There are 4 ways to turn a row about zero (a turn may also mirror it). The second row of each pair is the first, turned, with some noise. The first 40 pairs use one turn. New pairs use 2 turns, one after the other, and a turn may come again.
Known pairs, each followed by its turns in order:
[ -1.8 -18.5  13.6   2.6  11.2 -22.9  11.4   7.9 -17.7]
[  2.9 -18.4 -26.5   8.1  10.3  12.4 -11.0   8.6 -10.8]
J

[  0.9  32.2 -43.4  -7.1  24.7 -38.8 -13.0  -1.3   4.3]
[ -4.5  24.1  12.3  10.6   7.0 -19.7 -13.3 -33.4 -51.1]
P

[-47.1  -1.8  10.2  15.3  -8.8   2.0 -37.8   3.9  13.6]
[ 10.6  10.2 -15.4 -19.9 -29.3  -7.5 -45.0  12.9  21.2]
C

[  7.9   8.7  -4.2 -18.0 -19.4  -6.3  -6.4  -3.4  36.6]
[-21.9   7.8   7.5  24.9  -3.5 -19.0   5.4 -12.9  23.8]
T

[ -0.6   2.3 -18.3 -23.9   5.8 -23.2 -38.6 -17.0  -0.8]
[-13.8  -5.7 -40.9  22.4  -0.1  11.1  18.2  -5.2  21.7]
T

[ -0.1 -21.9 -15.6  48.9   4.0 -32.2  39.5 -19.7 -16.9]
[  2.2  -4.4   9.1 -22.0  17.0  45.9 -57.9 -16.1  -2.1]
T

[-16.8  48.9 -38.9 -15.5  -0.5  -5.3  11.4   0.7  36.3]
[-28.1  54.6  -7.6   0.6  -3.2 -23.3  22.2   2.9  29.3]
J

[ -9.1 -25.6  -5.2  -0.6 -46.1  -7.8 -17.6  19.5  41.0]
[-22.2 -12.2  23.8  21.9 -19.4 -17.4 -40.0   1.6  37.0]
J

[ 39.1 -11.0  -4.7  48.9   1.4  17.5  -0.6  -5.4  16.1]
[ -0.7  43.0  -1.0 -32.2  -2.9  30.9   2.2  31.0   0.4]
P

[  7.8   7.7  28.0  -0.6  -6.5  30.0   4.5  -8.6 -21.6]
[-16.8 -17.6   0.8 -16.1  -7.8  19.5  -8.3  -3.6  32.1]
P

[ -5.1  -7.1  -1.3 -30.8  -5.4   8.6 -12.2  24.0   0.6]
[ -4.2  12.1 -12.3  -2.2   2.6 -19.8  28.3  -9.6 -11.0]
T

[  6.8 -13.6  -2.4  10.8  35.4  -8.3  -1.0  -9.5 -10.1]
[ 29.4   7.2 -14.8  -4.9  10.9  12.6  -8.7  11.1 -17.0]
J

[  1.8 -22.1 -11.4 -11.1  -3.4  -3.0   3.0 -11.8   3.8]
[  5.4   3.2   9.5  20.0  10.1  -6.5 -10.2   9.5  -6.4]
J

[-15.3  -3.2   8.2 -24.9  -3.3  35.8  16.5  24.1  18.3]
[-42.0  -1.0  20.6 -21.2  -2.4  -8.8  -4.8  21.8  -9.8]
J

[-18.4  -0.1   4.9  23.6  20.3  23.9 -22.0   1.1  23.9]
[-20.0  -0.8  20.5  -2.0 -20.1  17.9  20.1  32.4  -2.9]
T

[ 10.5  48.9  -0.1  -4.0 -21.4  -0.7  11.1  17.3  -0.5]
[  3.2 -27.0  13.9  14.2  25.3 -39.9  -6.5   3.8   6.0]
T

[  7.6   4.0  22.9 -25.5   1.8 -19.6 -24.8  -8.2   0.3]
[ -1.2  -6.8   4.5   1.1  34.9  13.0  -9.3 -26.2  13.2]
J

[ 13.1  11.6  -1.8 -11.6  -5.9   2.1  -1.4  -4.0 -16.9]
[-1.5  4.3  3.7  7.6 13.1  3.8 11.3 18.6 -5.1]
C

[ -9.5 -12.6   6.2  -3.6   0.6 -48.9 -10.5 -13.6   6.7]
[ -4.2  11.7 -16.0  33.1  11.5  32.0  -5.7 -19.7   1.7]
T

[-20.5  10.5  13.4  48.9 -16.0  48.9  -7.7 -20.2 -48.9]
[-61.7   8.7  17.0  13.0 -18.3  29.1 -13.1  21.6  50.6]
P

[ -5.6  -2.6  12.6 -48.9   2.9 -48.9  16.3  17.6 -48.9]
[-56.3  36.3  36.8  29.5  15.8 -17.5  -5.9  18.1 -21.2]
C

[ -5.3  -5.4  14.8  21.2  17.5 -44.9  28.0  19.7  -1.2]
[ -3.9  -5.1 -58.8   5.2  -7.9  11.6 -21.0   0.4  -4.4]
J

[ -0.2  13.3 -16.2  35.3  -2.4  -0.8   8.4  19.1  -1.7]
[-12.7 -26.0  23.1 -13.8  18.1   7.5  -8.8   2.4  -7.2]
T

[ 18.1  -3.4 -10.1 -22.4  12.1 -28.7  -8.1  -5.0  -2.5]
[-14.6 -19.1  11.9  27.8   2.7 -13.3  -1.4  10.4 -16.8]
C

[-16.3  43.3  -6.7   1.1   4.0  -1.2  -0.7  -8.1  20.1]
[-15.5  35.7  -4.1  -7.2  -9.0   6.7  19.3 -14.0  17.4]
J

[  3.7  36.1  24.2 -10.9  -2.7   8.4   7.5  -9.7  46.9]
[  0.2  -6.1  -9.2 -26.7  -2.1   8.8  47.0 -34.2  -2.5]
P

[ -4.7   8.3   8.6   6.4  18.9  -2.5  -3.9 -31.6   5.2]
[  2.8   2.3  -7.3  13.5 -14.8  15.3 -13.7  22.4   8.3]
T

[ -1.8   2.1  43.5 -11.8  -1.2 -22.4   8.2   3.5 -11.3]
[ -6.5 -27.6 -23.1 -19.3 -13.3 -27.4  -4.2  -3.5  11.0]
P

[ 40.1 -37.0  38.2 -12.2 -12.0 -18.9  -1.2  -3.6   6.7]
[-45.7 -31.9   7.0 -15.3   9.5 -33.7  23.9  -1.4   9.5]
C

[  3.9 -16.0  -2.2 -48.9  12.7 -14.1 -22.4 -13.2  -7.1]
[  2.0  14.6 -49.1  16.5 -14.8  -2.4  16.9 -14.1   2.3]
T

[  1.0 -11.3 -19.3   5.2   9.4 -21.0   0.4   6.3   2.3]
[ -6.7 -12.3  13.0  20.1  -6.4   7.5 -13.4  -9.9   0.1]
C

[ -9.3 -31.7   6.9  33.8  -9.6  -5.1  -4.7   8.5  -4.4]
[-21.0  -6.1   0.7 -13.0 -18.6  13.1  -7.3 -13.5  32.0]
C

[ 19.7  -2.6  -5.5  -1.8  -1.6 -19.6 -20.8  18.7   4.0]
[ 11.6 -10.1  -9.8  -6.1   9.1 -14.7 -15.4  -5.9  24.1]
J

[  3.0   2.8 -21.3  26.4 -13.5  -1.4  48.9   0.0   6.8]
[ 20.9  39.2 -16.5  12.9 -31.2  10.1   2.8  -5.1  15.1]
P

[ -2.6   8.9   7.5 -18.7 -10.7  15.4 -29.1   9.8  -1.7]
[ 13.4   2.9   7.3 -17.4  -8.3 -11.6  -1.7  32.9  -1.0]
C

[ 11.4 -10.3  33.4  22.7  22.4 -10.9  18.6  36.5 -27.2]
[-20.8  26.1  26.0   9.3  -6.1 -15.4  26.9 -25.5  36.7]
C

[-24.6  -3.5  -6.6 -11.5   0.2  -8.8  -9.8   6.9  17.2]
[  3.2  -7.3   0.0  19.0  13.8 -14.8  18.0   0.3 -12.7]
P

[ 18.3  -0.8 -11.4 -47.6  10.2 -20.9   1.7  26.2 -27.8]
[ 29.7 -20.7   5.1  -0.6  18.2 -22.3 -43.3 -25.0  -5.1]
P

[ 25.0  25.1  11.4   2.3 -22.7   4.5  42.2  -5.0  -2.2]
[ 17.7  11.3  -6.4 -22.9 -34.7   8.9   0.5 -26.9  28.9]
P

[ 3.9 -0.4  4.6  0.6 22.9 -4.9  2.8 34.4 -0.7]
[  5.5   8.0  30.2   9.5 -11.8 -13.6   5.6 -16.1   8.5]
C

New pairs. What belongs after each?
[ -1.0  -1.3   7.0   6.6  16.8  10.8  37.5 -24.7  -2.9]
[  5.6   8.3 -24.3  20.5   9.9  31.1   6.2  -5.4 -18.6]
C C

[ 48.9  43.7   3.0 -18.8  -5.5 -15.3 -20.0 -21.2  -9.1]
[-14.8 -17.0  31.8  20.5  48.8  25.4  11.2 -25.8  -9.5]
P J

[ -2.3   6.9 -30.9  13.9  25.8  21.8 -27.9 -17.4  30.1]
[-21.9   1.5  -2.1 -28.3  12.0 -16.5  11.5 -49.9  11.8]
J J

[ -3.4  48.9  15.4  19.7  48.9  -9.3 -27.3 -21.6  -7.5]
[ 22.8 -38.6  14.2  28.0  30.7  23.9 -12.8 -23.3  35.7]
C C

[-20.0   1.3   1.5  14.0  -0.8   9.1 -21.6  12.2  25.5]
[-31.8  -5.6 -10.4 -10.2 -18.4  13.6  -0.3   5.0 -15.6]
T J

[ -1.0   7.9 -24.6   7.8  -3.6 -41.4   9.0  -6.8   0.4]
[  0.7  45.9   4.8   2.5  -7.0   4.5   8.8  -2.8 -17.7]
J P

[  1.9  -3.8   9.2  -4.3   0.4  -4.7 -24.5 -41.7   1.5]
[  6.5  -4.9 -10.9  11.5  -9.5 -14.7  -4.0  34.7  23.8]
C J

[ -3.7   2.9  -8.3 -33.0   6.2 -23.3  34.4   3.2   2.0]
[-28.5 -13.2 -12.2  -9.9  21.2  19.0  -8.2  19.6 -21.2]
J T

[  0.0  17.0  14.7  12.8 -10.5   7.6 -14.6 -48.9   9.1]
[  3.8   8.5 -43.3  -9.5  22.1  -0.8  27.6   6.0  11.0]
J C

[ -0.6 -15.1  -7.3   5.9 -17.8  -7.4  48.9 -18.6  -3.1]
[  1.9 -10.5  16.1   9.2 -28.6 -37.8   3.7 -20.6  13.3]
P J

[ 10.8   5.9  -8.8  -1.8   3.6   3.2 -39.3   0.5   5.2]
[ -7.0  -7.1  -0.5 -19.4   3.0  19.4  -6.7 -31.4  -9.0]
T C

[ -9.1 -11.8  -3.3 -14.2  -2.6   2.3  12.7  -6.9  -2.5]
[ -4.6 -15.2   1.6  -6.1  -2.4  11.9   7.4  -3.9  13.2]
P C

[ 20.1   5.6   1.0  -5.2  25.2   3.3  29.2   5.4 -39.4]
[ 10.3  33.0 -22.2   1.1  22.9   8.6  11.4 -29.7  13.1]
C C

[ 6.7 -7.9 13.3 -8.3 -1.5 -9.9 18.0  1.7  1.6]
[ -5.8 -22.1   8.9   0.5   7.0   8.4  -0.1   5.6  -7.7]
P C

[ 30.5 -21.9   8.1  12.8   1.8  15.6  -1.1 -30.0  10.5]
[ -7.6   4.3  -0.1  28.4  -0.6 -16.4  -8.6  34.0 -18.4]
C J

[-16.8 -13.7   0.4  10.5  -3.3  15.8  -3.5 -36.6  -4.5]
[-1.5  6.8 -5.2 13.8  5.9  0.0 12.1 17.6 37.7]
P P

[  2.8   4.4   3.3 -22.1   2.6  16.6  11.9  31.4  -1.3]
[-19.0  -3.2 -12.2   6.0  20.4  11.3  -5.9  25.5   9.7]
J J

[ 30.9  -6.8   4.3   4.0 -12.6  -8.2  -2.8 -24.4  -4.0]
[ 14.1 -23.6  19.3 -10.5   5.7 -11.5  -0.5  -3.6  22.6]
P P

[ -4.1  -6.3  -0.9 -40.4  40.1 -12.2   8.8   8.9  18.9]
[ 19.4 -29.0 -22.4  30.1   1.1  22.3  18.8 -20.2   0.8]
C J

[  3.0  25.2 -15.6  -3.2 -48.9   5.1   3.1  32.7  20.1]
[ -2.2 -37.8 -12.4 -36.3  36.5  13.2 -12.7  -4.9 -13.7]
C P

[ -7.8 -21.6  -1.0  20.5  -7.3  19.5   1.7  -1.4  14.3]
[-31.3  -2.8  11.1 -10.4   9.1   6.4   4.2 -15.7  -3.6]
T J

[ 14.2   6.0 -17.9  16.4  41.4 -19.6  10.6   0.2   2.4]
[ -5.8 -15.9 -31.0   2.0   4.9  18.8   6.7 -18.0  31.4]
C C

[11.0 20.6  9.1 -2.2  3.2  2.5 -5.4 37.5  0.0]
[ 26.0 -21.4   3.4  18.4   1.9  -4.4   9.4  -6.5 -20.5]
J P

[  0.3   6.3  -4.5 -20.6 -48.9  -5.4 -14.5   9.4  16.7]
[-10.2  -9.7 -27.2 -11.4  -6.3 -21.7 -32.0 -25.3  13.0]
J C

[-15.6  -4.5 -46.7   5.0 -43.0   6.0 -11.4  -7.2  -3.4]
[ 12.2 -20.1 -28.0  15.2  15.2  14.5  32.0 -24.0 -34.0]
T P

[-48.9   5.5  -9.4 -11.2   3.3   3.9  46.2  -3.0  -2.4]
[ 19.2  13.8  15.0  -7.0   9.8  13.1  58.0 -16.3   6.2]
C J

[ -5.1  -1.2  -5.2 -21.8  -5.9   7.6   7.4   3.0  -1.3]
[ 14.1   2.4   5.8   2.7  -5.2  -2.5 -14.4  -7.2 -13.8]
P J

[ -1.8  18.0  17.1  22.5  -8.9 -15.3   7.6  42.3  -9.2]
[-11.9  30.4  -1.3 -18.9   6.0  15.5 -21.0 -36.5   1.2]
C J

[  5.3 -48.9  -2.6  -4.1  -3.9  -4.4 -46.9  12.0 -16.4]
[  2.8  -3.6  17.5   6.0 -49.8  14.6  32.4 -28.1 -17.0]
J T

[  0.1  15.2  11.5  22.6 -48.9  -6.3 -22.8 -26.2 -32.3]
[-55.2  -0.5   8.5  -9.2  -9.0 -21.8  28.6  11.3 -28.5]
C T

[  1.9  16.1   4.8   3.7  -4.3 -22.7   3.7  43.6 -10.3]
[ -2.7 -23.0   9.5  -1.9 -12.9  15.8 -27.2 -12.6 -32.1]
J C

[ 11.6   9.1  11.7   2.8 -15.4  -4.1 -45.3   4.2  13.6]
[  0.7 -28.0 -27.8 -14.1  -1.2 -31.4   3.1   1.9 -10.1]
J C

[-20.4   1.7  31.2  -0.4 -37.5  14.7   7.6  -6.3  -1.0]
[ 21.5  38.5  18.2 -13.9   9.6  18.6   4.3  17.5   7.2]
J T

[ 20.2  21.2  -7.0   7.1  12.5   1.3 -14.9  17.5  -6.7]
[-11.7   5.3 -18.9  13.1 -11.8 -19.4 -12.4 -19.8   5.1]
J T

[ -2.2 -12.3 -20.5  -9.1   1.0 -36.4   3.8 -11.8  -5.7]
[ 24.0  -9.7 -22.9  10.8 -20.5  17.9  -4.2   9.1 -11.5]
T C

[ -2.0  -3.0  -5.2  16.7 -22.1  48.9  25.3   9.9  -9.1]
[-28.6 -10.5  -9.3  -7.4  48.7  -0.7 -14.2 -20.4   3.9]
T J

[-33.6  -4.8   2.6   3.0   7.7  -4.7 -19.3 -27.1   2.0]
[  8.4  13.7  12.0 -23.7  27.1  21.5  -3.3   5.1 -18.1]
P T

[-21.9  26.9  -8.5  36.0   5.3  13.1  -4.5  -2.9  13.8]
[-24.2 -18.0  -0.5 -28.1  -3.4  18.0 -24.4  19.8   3.9]
T J

[ -0.4  48.9  -8.9 -18.9 -48.9   8.7   3.3  19.3   6.6]
[-12.7 -13.7 -48.5  -3.4  35.9 -37.0   5.1 -18.5  -8.2]
P C

[  0.4 -14.3 -32.8   0.4  36.2   5.4 -41.3   3.8 -32.4]
[-13.8 -41.9   8.6  -0.6 -54.7 -16.0  -5.1 -10.1   5.0]
C J

[ 1.2  8.1 -0.5  2.4 -9.3 -3.6  7.2 14.7 15.0]
[-7.9  8.8  1.9 14.5 -0.6  5.0  0.0  0.9 17.6]
J J

[-17.2  18.4  -8.8  -6.2  -8.9   4.3 -26.8  11.7   7.4]
[ -1.1  12.2   5.2   4.5  -3.1   1.0  -7.6 -37.2  -3.9]
T C

[-32.6 -42.0  -6.0 -27.6  12.8   5.1   3.6   1.9 -14.1]
[ -0.8 -11.4  17.3 -20.9  -1.0   4.4  31.5   8.7 -45.6]
J T

[-28.6 -15.8 -18.2  -3.8  -6.7   1.0   4.8 -10.6   7.4]
[-18.7  -1.2  -6.6   8.6   7.7 -18.8   3.0  28.3  -3.7]
T T

[ 13.2  -0.7  24.2  -0.5   0.7  21.3  -7.9 -12.6   0.0]
[-15.7   5.0  -6.6  -0.9  10.4 -15.8 -17.6 -20.2  -9.7]
C T

